The same things were measured in two ways. Each way mixes the same 8 hidden numbers, adds some noise and spreads widely along 5 directions of its own, which tell nothing about the thing.
Some things both ways: the first way, then the second way.
[  7 -11 -15 -30  -5  21  35   8   9  14   3 -24  -4   6   9 -11 -19  17
   7   9  -1]
[ -7   5  13   0  24 -13   2 -18   6   1 -12   0  -4   7  15  -2 -16   4
   9   9 -16  -9   3  -5  -3]

[ -6 -16  14 -11  -3 -24  13  14 -13  21  -2  -9 -12 -13  -8 -10 -35  22
  23  -9   9]
[  1  13  10 -16  -7 -18 -28  23   0 -15  26  -3   1  19  12  -5   0 -17
  15   5  19 -10 -29 -20  28]

[ -2 -13   5  -4   7 -18  -1 -10  16  15  -4   1 -37  -5 -14  24  -8   9
   7   3   8]
[-11 -11   1  10  15  -6  24 -10   6   4 -17  11  -2   2  -5  -7  -5   2
   4   3  30  22   7 -19  22]

[ 12 -21   3   4   7 -15  27  23  -8  28  -9 -10 -23 -10   5  -4 -25  20
  10   6  22]
[  2 -11   4  27 -13 -15  16   5   4   9   1   6  13   8   0 -15  -8  13
   9 -14  39  -2   3 -18   8]

[  1   8  -6 -31 -38  16  22  -5  15 -17  10 -15  21  23  -3  12  -3   4
  -3  -7 -24]
[-25  31  10  14  10 -10  11 -10  14 -14 -17  -5 -18 -12  -5  -9 -44 -14
  29   6  -6  22  -6  -7  18]

[ -5 -11  18  14 -36 -41   8  -5  12 -18  -3  -1 -16  -2  15   2 -23  -9
  -6  23  10]
[-11  -9  13  41  13 -19  17  -7 -10   8  -3  10   5  -2  -1 -13 -36   8
  -4 -24  30  26 -18   3   1]

[  8   9 -25 -44 -21  30  34   2  20   1  -4 -15  25  23   8 -13  10  10
 -19  15 -24]
[-20  16  17  27  14  -2   2  -9   7  -4  -6 -13 -13  10   7 -14 -26 -12
   9   6  -9  15 -10   3  10]

[-12 -16   7  14   4   7   9 -19   2  11   8 -20 -57  -6  26  -7 -20 -18
   3  12  24]
[ -4   9  20  12   5  -8  -9 -10  -8  -2   5 -10 -16   1  13   0 -19 -18
   2  29 -25 -13 -12  12   7]

[  2  14 -19  -3  16   2 -31  -1   0  -1   0  26  -3  17 -27   6  33 -22
 -15  -6  -3]
[-34   4  13 -17  13   8 -30  -5  -3 -12 -21 -17   4  16  11 -12   0 -32
  -8  24 -30  13   1  -9  23]

[ -5 -21 -26 -16  16  16  19 -12  34 -12 -12 -14 -12  16  20  22   0  11
  -7  32   5]
[ -5 -22  11  14  40   1  26 -25 -12  13  20 -12  16   6  17  -3   3  33
  -5   9  19  -5  -9  20 -18]

[ -7 -13   5  -2  -5  18   5   7 -10  22  11 -21 -29  -7  13 -39 -36 -14
   9   3  23]
[ -7 -14   5 -26  21 -23   0 -30 -12  -5  -5  16   9  19  24  15   9  16
  -6  10 -14 -37   5   4 -12]

[-21 -15   0   1   9  18 -14  -1   3   7  -6  -6 -12   6  10  -8 -12  -8
 -13   3  12]
[ -7  -7   2  -2  -8 -15  10 -14  -8 -35  24 -29   0  22  10 -11   2  17
   8  17   4  -1 -14   3   2]

[ -8  -5  -5 -17   6 -25  17  -9   8  28  30 -12 -35   1  -8  12 -21  -1
   9 -19   5]
[-36  -9   2 -23  30   2  23 -36   9 -14 -20  22   7   9  -5  22  18  -1
   8  20  12  -8   5  -5  19]

[-13 -10   9   6   9  18 -18  17 -14  15  -3  -4  -6  -2   3 -18 -19 -11
   5 -14  18]
[ -9 -15   7 -10 -12 -24  -8   7 -32   8  17  27  38  -8  10   4  -1  -1
  -4  -7  42 -23 -17   4  11]

[  8  -7   9  -8 -20  34   5   7  20   5  -2 -15 -11  -6  27   3  -6 -11
 -10  13  -4]
[-11 -15  18  33  13 -16  17 -13 -15  26  -9  31  24 -19  -6   7 -27   7
  -5 -17  22 -15  -7  11 -11]

[  0 -22 -12   2  24   2   4  11 -35  37  23  -6 -40   3 -17 -22 -31   4
  -1 -15  26]
[ -3 -10  12  10 -16 -18  20  -1   1  -9 -14  -8  15  -5  -1 -14 -14  16
  14   0  22  -1  10 -21   8]

[-27  10 -12 -23  12  -2   3 -33 -21  -3   7   1 -12  16 -15  -7  16   7
  -3 -14 -21]
[-17 -19  14  -6  37 -20  -1 -32 -31  19 -21  42  11 -10  10  19 -17  -2
 -24   2  -8 -14  -5  19  -5]

[ 25  -2  14  14 -18   4 -22  21  20  12   4  12 -22 -11   1  20   4 -28
 -15   6   6]
[-28  -6  36  31  -5  -3 -16  21 -14  19   7  11  44   0  -1  -3 -14 -21
  -5 -23  40  -8 -35   6  15]

[  6 -20   1   2  21  25   2   8   3  32  -6 -15 -42  -5  -6   9 -18   5
  19  -8  27]
[  1  18   3  16 -21 -13  11   5  16 -12  -1 -20 -10   4   7 -25 -23   1
  29  11  10   9  11 -23  17]

[ 12  10  12  34   5  -1 -16   3  12 -11  -8   9 -26  -5  14  33  24 -38
  17  -8  15]
[-29   6   2  27   0   0  -8 -12  -8  16   9  15  34   9   9   1 -11  -9
   3 -11   8 -22  -8  22  -5]

[ -3  -1   6  -4 -10   5   1  -7  12  20  27 -13 -36   1   1  10 -17 -22
   5 -17   9]
[-36   4  17 -21  22  -1   1 -19  -5  -2 -21  29  10  -9   0  25   1 -27
   4  24   2 -16  -5   2  24]

[ 11  14  -9  -6 -25   6  20   6 -25 -33   5   2  30  21   6  -2  20  -3
  -3 -10 -24]
[-18  17   3  -2   8  -5 -15 -18  10 -13  -1  -6  -1  11   6   4 -11  -8
  16  17 -38 -28  -5   2  -4]

[ -7 -27  -6 -16  21   3   3  26   5  30  -3  -9  -1   1  -6   6 -34  23
   4 -10  17]
[ -9 -12   3 -12  -5 -22  11  -3  -8 -15  -9  -2  23  -3   1 -12  -7  19
   8  -4  32   7   2 -20  10]

[ 10   1  15   2 -28  35 -25   2  18   7  19  -4 -29  -8  11   1  -3 -41
 -13   3   0]
[-24   4  16  24   2  -2  10  -6   5   3 -12  10  10 -10 -10   1 -21 -14
  11   4  11  -2  -8  -2  13]

[ 13   0  -6  -5  -6 -17  12  -1  -6 -27  -5   9  10  17 -25  48  16  21
  17 -17 -15]
[-13  16   0   7   7  -4   7   0  16   1  -5   0   7  -6  -1  -9 -18  -2
  26   1  18   7   0 -19  15]

Other things, the second way, with their names:
z_557: [-13   8  23   2   4 -17  -2  -1   0 -28 -13 -19 -17   7   4 -16 -25  -9
   5  11  -7  23 -14 -15  19]
z_756: [-24   8  10  11  -1  -9  -2 -16   0 -25  10 -23   6  23  10  -8 -13   5
  10   2 -14  -6 -18   8  -7]
z_930: [ -4  -4  12   3  18  -9  -6  -1 -13   1  27  -9   5  -2   6  -3  -8   1
   5  12   7  -6 -29  10   3]
z_712: [-21   9  -1  -7 -12  -4 -39  16 -12 -13  14 -15  15   9   9 -19  -8 -26
   0   7  -6   8 -17  -5  23]
z_813: [ -8  -1   4   5  15 -16 -21  -1 -21  14   0  18   3 -10   8  -5 -24 -16
 -10   1  -1   6 -13   5  11]
z_812: [  1  -2   0 -15   5 -22   6 -26   4 -32  11 -27  -5  34  22  -6   3  32
  13  11 -24 -23   1  -4 -19]
z_315: [  4 -25   5 -11  26 -17  -3 -10 -15  12  22  23  20  17  13  14  20  15
  -8  -2  23 -32 -19   1  -3]
z_567: [  7  13  13   8  14 -14 -23  11   5   8 -11 -10 -14  -5  11 -21 -34 -11
   6   6 -26  10   0 -19   5]
z_571: [-16 -31   3  27  -2  -6  31 -10 -20  11 -12  20  34 -36 -26  -2 -19  11
  -5  -3  41  11  -1   3   7]
z_375: [ -9 -19   4  12   8 -13  12 -14 -13   4   6   6  26  -1   2  -2 -10  20
  -1  -8  18  -8  -8   6 -10]
z_761: [-14 -25  15  17 -19  -5  22 -16  -8 -26   7 -18  14   9  -8  -2   6  11
   2  18  10 -11 -10   3   3]
z_552: [-18 -15 -25 -14   7   8  13 -27  21 -13 -15   7  11  17 -13   2  25   9
  12  16  -1 -11  23 -24  12]
z_427: [-13 -14  -2  20  10 -13  10 -10  -7  13 -12  31  11 -15 -17   2 -20  -2
  -2 -12  20   7  -8  -6   8]
z_671: [-16 -24  -4 -22   6  -9   1 -15   5  -8 -34  12  16  27   3  -3  22   6
  -8   1  10  -2  23 -29  15]
z_675: [ -1 -12 -14  -8  13   3  30 -18  16   5  11   9   7  25  13   4  36  15
  13  21  40 -13  19 -15  21]
z_672: [-38 -21   8  29  16  18  14 -32   4  14 -40  28  14  -6 -26  11  -1 -22
 -12  14 -12  -5  15   4  12]
z_787: [-27 -21  -7 -17  -1 -14   1 -28 -21  -2 -36  37  13   1   4   7   3 -11
 -19  12   1  -1  23  -1  18]
z_879: [ -6   1  17   5  -4  -3 -25  17 -12   0   7 -19   5 -10   2 -19 -17 -23
  -1  17  -5   8 -15  -6  21]
z_932: [ -8 -32  -2  12  19   0  22 -24  -2   9 -13  17  13  -3 -16   6   7  12
  -7   8  11  -4   6  -5   4]
z_708: [ -7   1  17   3   3  -6 -30  24 -10  17  -4   6  19 -14  -1 -12 -17 -25
  -3  -1  10   3 -12 -15  22]
z_138: [-17  -1  -2  -8   1   0 -10  -1  -7   2   8  11  14   1   1   2   8 -19
   3  18  11  -9  -6  -3  24]
z_805: [-24 -36   4  22   9 -13   0 -18 -34   9 -19  33  29 -35 -32   8 -29  -3
 -24  -9  -1   3 -17  14  -6]
z_583: [-16 -19   5 -17  24   3  12 -24   5 -10  -6   2  11   2  -9  15  18   4
   5  29  -5 -20   0  -8   7]
z_111: [-20   5   9  29  -2  -2  18   0  -1  -7   5  -1  -4 -15 -15 -11 -25 -18
  11   9  29  29 -18   0  30]
z_175: [-10 -10  -6  14  -7  -4  14 -11   5 -14  17  -9   6  25   1  -9  12  10
   9   8  21  -2  -4  -5  10]
z_958: [ -6 -18 -17 -26  -1  -8  -2   2  -7   0   4  19  26  -7  -8   0  18   0
   5  11  32  -8   6 -21  24]
z_157: [  2  -9  -2   6  11 -23  16 -14 -12  -2  26  10  -4  18  18   1   1  16
   2   2  31  -5 -16   7   5]
z_899: [-14 -13   9  16  11 -13 -11 -12 -13  18 -21  24  13   4   6  -1 -14  -8
 -17  -8  -6  -6   2   1   0]
z_250: [-19   5  25  22   3 -13  -7  -2 -19   2  10   0  13  -1  11  -4 -24 -12
  -3  -3   7  -4 -27  19   3]
z_120: [-12 -23   4 -14  25 -16 -11 -19  -7   9  -1  24  34  35  18  13  21  23
  -9 -17  11 -36  -5  -3 -14]
z_856: [  2  -1 -10   2  10 -26   8  -2  -3  19 -29  42  -3 -29  -7  -5 -33  -6
   5  -7  22  16  15 -24  20]

Some of these things the first way, each followed by its name:
[  3   2  -2 -16 -25  -4  13   6 -26 -27 -14   5  31  11  -2 -18   7  19
  -8  11 -24]  z_315
[  8  -4 -11 -23  27   6  15  27  11  23 -10  -4  12  -5   9  20   7  18
  11 -11  -7]  z_552
[-14   0  -1  -1  29   7 -35  16  12  13 -11   9   0  -6   3  -2   2 -20
   9  -6  12]  z_712
[ -1 -11   3  12   2 -13  15  23  11   8  -6 -12  -5  -3  29   0 -24 -10
  12   4  24]  z_138
[ 16  -2  -6 -28   8   6  13  23   2  21 -16   0  10  -6 -10   4   8  26
   9  -1 -13]  z_120
[-14   4  18   2  -3 -16 -22 -13  -7  -9   4  11 -17  -9  -4  15   9 -11
   5 -10 -13]  z_427
[  9 -11 -17 -26  -3  -5  39  11  -6 -14 -20  -8  26  13   1   5  -1  43
   8  13 -14]  z_567
[  0 -19   3  26  -6  -1   2  12 -13  11  10  -1 -26   5  24  -5 -13 -18
 -39   7  19]  z_761
[ -9   3  -9 -12  17  16  -3 -17   7   3  -7   1 -15  13  -8  25  24   4
  -8  -9 -11]  z_250
[-13   3 -12 -19  24  28 -26 -11 -10   1   3  10  -4   8 -15   3  22  -4
  -7 -12 -17]  z_375
[  4   5  -3  -1  15 -14   8  -1 -10   3 -19  12  -8   2  -9  19  27  14
   0  -6  -8]  z_899
[-10 -15  -9   3   7  -2   7  13   4  -9  -3  -1  15  15  24  17  -3   3
 -24   2   0]  z_571
[ -8 -14 -21 -24  26  16   8  15   5  16  -7  -8   8   6  13 -12  -7  12
  -8   9   1]  z_879
[-24   0 -14 -33  22  -2  18  -5   2   7 -14 -10  12   6   6  -8   0  22
  13  -2 -10]  z_813
[-21 -15  -5 -20  12   4   2 -13  11  -1   3 -10 -14   0  13   5 -12   6
   5   9  -4]  z_930
